Every row belongs to one group in each of 4 separate groupings. Each group adds its own fixed numbers to the row, and there is some noise. The rows also spread widely along 15 directions, which tell nothing about the answers.
In the rows, zero is written as 128.
Some rows, each with its group in each grouping after it:
[ 66 101 166 107 110  39 140 110 137  97 160  98 203 137 180  83 152 131
 123  90 142  90 195 106 112 138 116 140] => V Z916 Rusin Z860
[125  77 162 116  93 131 142 172  80 104 115 120 167 149 134 122 169 127
 160  88  82 145 108 150 151 140  40 152] => N Z744 Zitim Z542
[119 121 169 135 105  84 123 110 153 129 142 117 138 167  80 145 105 171
  92 179 151 109 145 233 124 137 144 143] => N Z725 kugov Z427
[109 130 112  91  71 103 116 141 161 115 151  76 153 141 106 136  93 197
 101 116 141 113 131 180 100 160  45 145] => K Z725 Zitim Z148
[159 116 134  93 147  83 114 178 130 167 115  83 121 149 154 148 107 168
 131  60 126 185 143  85 123 130  85 105] => X Z744 zerig Z542
[127 115 145 149 125 109 133 134 114 155 125 143  86 117 108 143  74 157
 141 136  99 148 105 110 133 114 159  90] => C Z916 Rusin Z427
[ 84 153 141 148  82 160 114 107 150 126 130 150 133  92 128 117 129 113
 143 154 117 138  83 160 112 148 131 175] => K Z744 tori Z540
[105 125 170 188 112 109 131 127 137 162 114 137 106  92 158 138 119 143
 158 128  85 158 111 146 101 145 167 109] => V Z725 zerig Z860
[171  75 172 123 118 126  89 139 140 138  96 110 156 154 137 128 124 156
 150 106 140 143 141 169 157 148  98 133] => X Z744 kugov Z148
[164 109 148 115 101  78  93 143 142 108 130 113 122 142 126 137 118 164
 134 131 135 149 188 126 117 113 138 162] => C Z744 tori Z540
[175  85 129 114 122 134 107 157 119 128 114 133 106 142 120 141 129 132
 144 133 126 141 141 111 147 120 112 128] => X Z916 tori Z540
[125 102 206 133 176 105  98 107 125 121 110 109 121 169 170 161  71 132
 134  76 156 122 110 126 151 157 165  91] => X Z725 zerig Z542
[150 131 124 154 180 155 127 127 143 176  98 114 112 128 157 161 145 129
 135 110 133 146 115 153 128 152 120  90] => X Z725 zerig Z860
[131 123  93 124 106 190 104 105 147  95 120 158 144  88 163 117 133  98
 156 157 148 142 109  90 118 143 123 166] => K Z916 zerig Z860
[152 123  94 158 124 125 142 150 110  99 168 150 177 119 135 156 143 154
 174 111 135 173 129  84  97  77 114 118] => X Z725 Rusin Z860
[ 81 118 100 142  96  88 192 168  81 125 161 134 121 129  80  98 111 146
 130 150 114 163 138 128 129 127 168 151] => C Z725 tori Z148
[ 81 110 141 121 101 119 125 119 121  96 140 137  90 105 161 121 105 100
 138 131 124 111 101  75 113 139 140 119] => K Z725 Rusin Z148
[103 120 160 143 135  86 163 129 100 128 120 120 165 164 138 103 143 121
 135 134 139 166 159 182 130 165 169 198] => N Z916 kugov Z148
[ 89 167  75 115 130 181 121  84 169 128 148 137 163 102  99 101 129 118
  95 147 178  98 127 148 123 159 153 155] => V Z916 zerig Z540
[118 125 112 132 146 153 109 102 127 103 128 152 170 120 164 111  96 103
 152 114 187 176 122  89 127 149 190 175] => V Z744 zerig Z427
[145 122  93  73 112 147 109 119 149  91 136 126 114 161 104 131 125 126
  80 153 169  86 159 134 137 126 100 149] => V Z744 Rusin Z542
[109 103 204 129  89  97 105 136 148 151 104 146  67 115 116 129  55 133
 128 157 104 128  74 111 150 118 142  89] => X Z725 tori Z148
[143 110 171 172 163 114 135 101 144 171  86 149  85 160 149 141  94 107
 128 176 140 141 112 169 150 135 182 113] => X Z744 Rusin Z148
[155 168 164 117 174 128 117 114 150 116 111 134 114 165 139 182 161  94
  97 152 143 113 137 153 125  94 110 127] => N Z725 kugov Z542
[122 105 109 160 114 117 162 134 128 140 137 129 116 124 126 122 139 138
 116 156 102 107 153 160 116 127 128  95] => V Z725 zerig Z427
[120 142 166 109 120 111 119 136 130 139 113 127 168 101 127  99 127 133
 132  76  88 125 121  75 162  92  76  87] => C Z744 Zitim Z148
[117 118 192 146 130  75 141 122 113 156  98 151 160 136 158  92  74 127
 150 129  93 163 109  95 160 121 134 111] => K Z916 Zitim Z860
[115 101 102 114 143 108 108 117 154 119 171  92 130 125 125 178 138 163
 119  99 162  95 166 134 100 130 121  99] => C Z916 Zitim Z427
[127  92  65 133 116  79 187 161 124 150 146 119 110 135 150 105 134 131
 125 171 114 139 160  98 101 112  93  86] => K Z725 Rusin Z148
[101 101 128 146  74 108 165 150 116  98 138 140 152  98 164  93 180  97
 152 142  87 132 147  95 115 102 100 153] => X Z744 zerig Z148
[172 139  53 132  98 169 119 129 146  86 139 108 136 132 134 150 141 165
 132 142 166 152 182 164  83 164 130 216] => X Z916 zerig Z148
[162  84 156 114 175  59 124 170 130 141 117 113  54 170 135 225 137 125
 122 164 144 149 148 133 114  80 122 100] => C Z725 zerig Z860
[102 122 107 138 137 146 145 147 125 173 142 137 149 110 107 123 174 129
 138 110 113 138 110 135 129 125 103  83] => V Z725 Rusin Z542
[134 122 181 120 138 125  90 113 162 141  96 142  98 144 139 161 107 104
 125 159 162 146  96 148 140 124 142 153] => X Z744 Rusin Z148
[112 106 135 135 154 105 159 150 117 144 129  96 173 170 152 161 136 144
 154 100 151 167 105 183 113 152  77 146] => X Z916 Rusin Z148
[159 101 141 121 129  86 136 166 120 154 113 130 123 137 140 134 101 142
 142 111 100 166 116  78 134  91  82  80] => N Z744 Zitim Z148
[154 129 139 101 129  97 128 156 132 141 127 113  58 140 111 173 112 147
  99 125  97 106 136 108 121  95  99  77] => N Z916 kugov Z148
[114 131 115 119 176 159 131 142  96 166  97 131 114 108 151  97 183  85
 144  83 134 178 133  88 150 179 166 138] => N Z725 tori Z860
[ 93 145 189 153 123  71 121 127 126 184 130 156 125  97  80 115 113 144
 126 129  95 168 127 116 152  94 200 118] => C Z744 Zitim Z427

New rows. What belongs after each?
[128  96 102 115  85 112 140 145 125 128 129 123 132 122 107  77 116 150
 126 141 122 136 163 116 148 133 125 137] => C Z744 tori Z148
[ 88 135 141 116  99 110 135 112 139 112 159 134 193 129  83  83 103 150
 106 122 148  93 129 128 158 114 126 109] => X Z725 tori Z148
[110 141 135 137 156 114 138 115 129 164 114 164  60 104 139 130 108  84
 107 161 105 120 110  59 144 101 171  66] => K Z725 Zitim Z860
[ 95 101  85  88 163 128 136 164 129 186 137  94 106 115 113 139 179 116
 114 102 149 148 131 125 134 144 101 104] => C Z744 kugov Z427
[147  61  78 122  99 108 137 162 111 126 147 104  87 115 134 125 161 156
 139 118 104 125 187 101 114 128 111 102] => C Z744 Rusin Z427
[ 88 109 147 148 123 114 167 134  94 139 131 139 163 123 131  95 126 117
 141 112  99 143  97 126 148 129 125 111] => N Z744 zerig Z427
[124 112 144 188 126 126 149  97 115 133 121 155 139 101 174  71 128 115
 150 111  87 122 159  77 149 129 199  87] => X Z744 zerig Z542
[147 106 156 114 103  94 106 116 143  77 156 153 165 135 120 155 134 140
 134 151 137  94 143  95 123  57  96 108] => N Z916 Rusin Z860
[ 91 144  86 109 133 158 147 141 151 170 128 115 107  92 134 128 138 113
 101 114 110 113  89 110 115 140  56  71] => V Z725 Zitim Z427
[122 115 168 120 121 102 138 155 109  95 110 122 114 154 162 155 103 108
 139 129 117 145 102 128 114 128  93 150] => V Z725 zerig Z540
[112 117 127  94 111 141 100 147 113 115 154 155 157 124  64 127 123 133
 137 118 158 145 115 110 149 116 146 161] => V Z916 tori Z540
[113 124 168 139 131 131 139 126 110 143 110 131 124 125 118 123 108 132
 130 119  90 121 104 142 159 130 121 101] => C Z916 kugov Z427
[119 135 161 187 123 125 168 110 106  99 118 120 163 158 170 138 103 145
 148 112 109 134 116 189 120 165 122 148] => X Z725 Zitim Z860
[122 133 170 148 157 115 101 107 150 214 102 148 184 103  87  67 164 143
 124 121 138 157 159 148 185 142 198 112] => X Z725 zerig Z860
[137 153 186 108 147 176  93 120 104  90  69 130  68 140 143 160 117  82
 125 115 118 133  92 139 154 168 133 184] => C Z725 Zitim Z540
[110  96 122 139 172 112 140 131 123 148 125 115 112 154 160 157 127 110
 132 124 167 155 137 154 113 169 159 135] => V Z725 Zitim Z427
[157 136 117 127 148 194 110 134  78  66 114 129  73 138 147 174 125 112
 132  80 123 123 131 118 128 161 159 155] => V Z725 zerig Z427
[144 137 192 154 127  85 106 106 148 129 127 136 210 135 109 127  88 185
 140 114 124 130 132 144 151  88 117  88] => C Z725 Zitim Z860
[120 106 110 142 145 118 103  98 174 149 160 108 129 102 124 155 160 163
 117 113 153  79 164 142 104 134 152  52] => N Z725 zerig Z860
[155 117  92  88 135 136 124 148 109  90 132 115 114 159 130 139 110 133
 110 112 165 134 160 102 129 144 127 149] => V Z725 kugov Z860
[137 144 156 112 124  92 144 180 111 166 118 124 147 148 100 118 112 161
 122  98  84 161 121 119 149  97  71  88] => V Z725 tori Z542
[152 126  63 102 121 154 126 124 133 106 147 114 116 126 130 139  98 163
 119 107 146 114 132  86 107 141 100 102] => N Z916 Rusin Z860
[ 71  76 138 119  97 109 142 135 126 107 142 125 130 135 153 114  82 116
 138 146 154 133  92 132 119 163 119 138] => V Z725 tori Z427
[139 147 105  86 114 121 131 153 134 110 140 108  65 136 121 181  89 146
  94 118 119 118 105  92 104 103  74 101] => N Z744 kugov Z860
[135 148 160  94 144 188  80 100 136 119  91 133  95 120 121 134 118 103
  91  95 120  74 108 119 171 151 114 101] => V Z725 Zitim Z427
[ 89 114 121 164 120 167 108  91 166 140 153 153 132  76 128 130 183 105
 152 143 150 104 133 136 117 138 184 126] => X Z916 tori Z148
[ 78 157 252 146 151  89 116 104 130 141  99 118 152 154 159 141 105 118
 129  85 117 140  91 172 145 159 143 142] => X Z725 Zitim Z542
[124 123 134 145 113 119 123 128 135 150 139 130 103 135 105 135 128 153
 121 127 124 136 149 151 133 139 173 133] => X Z744 tori Z542
[ 96 130 133 117 143 124 144 142 103 152 133 134 156 130 118 111 131 115
 142 104 120 146 103 114 149 132 115 123] => K Z916 tori Z540
[101 176 108 112 135 123 158 145 144 166 125  87 172 119 152  99 144 139
 120  77 112 147 126 125 112 155  54 130] => X Z916 tori Z540
[ 81  94 199 104 128  91  98 138 130 116 133 123 106 126 137 173 167  97
 130 111 140 119 116 122 131 127 129 146] => X Z725 Zitim Z860
[ 84 148 137 137 122 137 146 120 130 118 134 134 112 120 138 148 146 104
 124 131 118 110 110 146 105 136 129 148] => V Z916 Rusin Z148
[169 121 108 111 138 144 142 151 116 134  97 136 133 159 124 114 117 123
 129 145 129 166 133 119 163 116  94 136] => C Z744 tori Z542
[145 129  96 149 131 149 117 116 140 140 132 126  93 100 154 132 129 138
 143 111 119 130 145  90 102 146 158 108] => X Z916 Rusin Z540
[104 100  80  94 118 150 124 137  84  66 177 114 186 120 110 118 173 139
 148  66 160 121 163  98 130 145 121 168] => C Z916 Rusin Z427
[144 118 107  88 139 140 123 113 109  73 153 130 155 191  70 148 118 135
  79 148 178  77 154 173 167 120 115 146] => K Z725 Zitim Z427
[129  94 122 124 104 133 114 104 137  78 153 129 153 145 160 136  74 147
 143 120 145  96 107 104 121 121  93  92] => K Z744 Rusin Z542
[159 134 112 119 133 137 102 156 156 161 121  97 121 119 136 164 139 165
 141  98 130 162 114 134  95 139  65 110] => X Z725 Rusin Z540
[ 88  78 106 142 144 134 136 101 144 115 147 120 110 106 192 129 108  99
 144 114 146  84 120  85 103 157 150  73] => V Z916 zerig Z540
[172 161 107 107 179  86 109 122 167 167 127 118 158 176 140 147  73 163
 116 139 192 192 163 114 116 115 140 133] => K Z916 tori Z542
[111 156 144 132  88 126 157 124 126  82 112 149  56 120 176 124  79  83
 108 180  95 123 105  82 109 121 127 153] => X Z725 tori Z427
[114  68  99 108 166  98 143 147 123 188 129 112  97 145 119 114 129 125
 116 132 161 156 144 113 142 167 158  88] => N Z725 Zitim Z542
[143 136 124  88 114 122 101 118 167 125 130 129 152 141 109 117 109 136
  94 148 168 121 145 122 148 107 102 140] => X Z744 tori Z427
[101 121  78 152 143 196 106  79 170 115 172 107  97 108 126 192 173 141
 112 111 158  42 148 189  88 172 160  93] => V Z916 zerig Z542
[101 149 127 150 141 163 122 102 160 164 137 123 160 103 120 130 179 134
 121  97 123 101 123 164 135 137 121  96] => X Z744 zerig Z542
[110 108 111 128 109 117 160 133 130 130 144 125 155 143 116 125 102 153
 128 148 134 124 104 151 126 133  87 112] => N Z916 tori Z860
[175 116 213 126  69  52  86 141 144 110 116 117 159 177 111 147 115 191
 124 152 105 140 180 210 132  99  90 182] => K Z744 tori Z427
[158  94 154 140 139 140 122 119 138 147  85 127 129 150 160 132 120 125
 142 145 131 144 111 172 146 153 106 121] => N Z744 kugov Z860
[124  97 158 178 152 127 151 121  83 120 101 155 105 145 160 133 138  90
 165 152 128 174 135 152 144 151 215 178] => C Z744 kugov Z860
[191 115 145  97 117 132  99 169 116 140  83 140 131 141 105 115 134 138
 141 136 120 184 130 116 155 118  88 149] => N Z725 Rusin Z148
[ 97 158 128 120 133 198  88 115 150 142 137 158 116  84  86 162 164  98
 131 130 144 125  80 142 124 131 152 150] => V Z916 kugov Z540
[ 70 122 165 134 148 152 146 117 128 178 103 152 132 100 139  89 113  76
 129 130 117 136  49 108 168 142 124  79] => X Z725 kugov Z427
[144 132 140 155 115 137 152 124 100 104 113 119 125 149 141 113 116 150
 124 107  92 102 149 152 149 154 122 118] => X Z725 tori Z860
[120 133 130 116 103 128 107 157 165 177 124 117 129 105  97 167  80 187
 149 132 130 185  63 146 109 127  70 119] => C Z916 tori Z860
[105 108 148 158 103 118 123 130 139 135 148 116 133 122 121 178 145 164
 148 121 121 134 118 188 100 147 121 147] => X Z916 Zitim Z860
[126  89 105 169  82 115 181 144 114 122 128 130 118 127 150  87 108 140
 141 161  92 129 149 144 114 150 128 113] => V Z725 kugov Z148
[125  99 153 169 150 161 112  81 142 112 128 177 133 111 152 133 141  77
 157 160 152 105 122 109 147 112 200 110] => X Z916 kugov Z148
[107 136 152 113 125  88 120 118 131  92 149  87 112 173 141 173 109 149
 108 110 147  96 154 178 100 158 126 165] => K Z916 tori Z540
[ 79 165 202  84 112 123 102 122 127  96 111 133  81 140 114 159  99  98
  94 136 142 120  70 137 139 142 129 188] => X Z725 Rusin Z860
[126  84 177 178 123  97  95  93 178 139 133 133 118 140 150 190 139 142
 140 166 151 109 149 209 101 131 168 127] => V Z744 Zitim Z860
[134  91 127 103 153 118 114 144 101 102 160 113 120 168  92 177 135 147
 117  98 177 118 151 142 144 133 157 131] => X Z725 kugov Z860
[137  70 167 142 126  81 124 150  99 126 134 133 160 142 158 132 114 145
 174  98 115 164 130  97 139 106 124 104] => K Z744 kugov Z860
[169 109 109 107 142 152 101 142 113  76 129 108  50 152 150 201 108 142
 132 104 142 118 136 101 106 138 120 114] => C Z725 Rusin Z542
[140  77 181 138 150  74 135 142 150 189  67 121 179 141 204  96 106 117
 170 135 129 205 100 121 142 138  77 105] => N Z744 zerig Z860
[105 135 153 147 101 164 134 140  90  76 113 174  65  80 168 137 146  56
 166 128  70 137  90  45 128  94 146 144] => C Z744 tori Z148
[ 87 192 118 133  96 113 139  95 166 139 139 138 139 100 132  91  94 131
 102 153 123 129 118 111 105 120 136 141] => K Z744 Rusin Z148
[151 125 125 159 108 130 148 118  96  86 117 133  61 137 174 123  98 119
 127 131  83 109 164 104 123 142 174 133] => K Z744 kugov Z148
[123 141 124 180 130 112 126 103 171 127 156 104 169 117 183 169 132 173
 156 106 145 136 133 158  61 136 112 108] => X Z725 Rusin Z860
[115 100 169 152 132  95 154 121  84 106 135 143 191 178 134 109 123 122
 145 129 129 136 137 169 164 120 139 150] => K Z744 tori Z427
[112 149 115 128 151 131 156 140 108 162 118 151  92 123 112 129 115  96
 116 138 115 164  91  96 135 122 150 124] => N Z744 Zitim Z540
[152 111  98 173  91 137 171 109 148 140 103 157 177 118 150  68  69 139
 145 199 105 157 111 131 142 113  86 107] => C Z744 Zitim Z427
[ 99 121 158 109 113 124  92 120 165 177  99 116 114  75 152  91 137 125
 128 106 116 136 128  90 137 166 135 123] => X Z916 zerig Z860
[131 108 170  75 138 130 104 143 119 116  89 121  50 138 124 155  82 100
 103 116 119 101  90  83 172 115 105  94] => C Z744 zerig Z148
[172 128  83 167 101 159 101 126 190 129 143 164  70  96 123 194 101 142
 143 216 152 156 116 133  64  90 156 117] => V Z725 kugov Z148
[ 95 123 153 153 131 110 165 108 130 176 108 133 114 121 133  72 143 107
 100 152  91  97 136 147 158 145 141  84] => X Z725 Rusin Z427
[111 145  91 130 123 180 119 124 174 162 145 130 141  88  78 157 173 137
 127 159 137 118  96 178 112 118  85 115] => C Z916 kugov Z540
[137 170 165 157  76 117 141 126 138  92 122 142 138 118 107 140 117 153
 120 159  73 110 128 161 118  83  87 136] => C Z725 Zitim Z148
[113 120 152 157 124 106 105 119 164 161 136  98 158 108 122 130 149 177
 145 110 137 140 161 188 109 156 150 121] => C Z725 kugov Z148
[120 136 135 103 112 112 128 126 126  96 125 128 127 121 134 112 126 113
 111 119 118 110 153  83 142 107 117 141] => C Z744 Zitim Z148
[127 128  98 158 149 148 148 114 157 144 141 127  83 124 137 176 161 117
 110 166 127  87 125 169  99 121 113  69] => N Z725 tori Z427
[136 153 176 126 115 130 126 117 137  78 111 138 109 134 173 140 140  91
 115 139  96  97 133 102 124 100  94 128] => X Z725 kugov Z542
[149 131 108 137  88 129 148 134 162 144  95 145 123 137 127  98  90 135
 118 216 131 159 119 166 117 135  95 155] => V Z725 Rusin Z148
[127 134 106 144 120 113 154 124 124 139 124 139 175 115 143  66 112 133
 139 134 125 168 156  96 141 119 140 134] => C Z744 tori Z427
[114 139 109 145 137 150 164 121 121 131 132 122 128 125 132 131 163 120
 109 114 103  87 132 141 137 133  96  91] => X Z725 Zitim Z860
[132  90 141 145 159  99 159 143  95 101 151 138  95 171 136 193 135 107
 135 127 128 105 124 126 127  81 136  83] => N Z744 tori Z148
[132 149 149 112 106 108 119 110 142  91 128 142 138 135 146 121 134 102
 112 158 119 105 141 110 123  90  97 152] => K Z744 Rusin Z540
[ 99 132 157 134 116 148 142 133 110 112 117 145 118 134 127 138 114 111
 130 131 111 117  83 150 142 138 112 129] => V Z725 tori Z860
[113 207 144 115 106 158 139 124 141 102 111 138 114 125 126 153 137 110
  93 148  98 105  91 155 112 112  60 158] => V Z725 Rusin Z860
[ 76 134 168 160 105 135 100  87 133 115 153 150 110  69 129 124 168 112
 133 106 102  92 154 110 122 142 217 144] => X Z916 Zitim Z427
[119  79 112 160 132 152 152 113 110 111 125 148 156 121 175 103 115 103
 164 124 138 135 109  94 146 140 144 110] => X Z744 zerig Z860
[123 119 123 107 152 152 100 141 146 147 113 133  98 116 117 158 113 112
 139 147 178 180  90 120 128 140 148 143] => C Z725 kugov Z148
[149 130 153 164 129  95 118 150 123 141 136 105 114 137 159 181  96 184
 158  88  96 162 126 144  91 127 114  94] => K Z725 tori Z427
[130 105 170 147  94  93 133 150  84 135 111 108  93 135 130 111  88 175
 138  89  76 157 154 141 138 179 175 158] => X Z916 zerig Z427
[152  76  63 130 122 158 131 125 114  70 156 120 103 157 136 166 136 125
 132 153 161  98 154 154 107 156 124 144] => K Z725 Zitim Z540
[157 107 180 158 109 159  66 130 139 162  99 185 134  72 117 112 133 121
 187 123 113 194 102  82 160 104 187 129] => X Z744 kugov Z148
[185  78 148 150 107 113  97 140 136 159 113 156 141 108 122 104 107 166
 164 126  96 162 138  76 152  90 140  61] => N Z744 zerig Z542
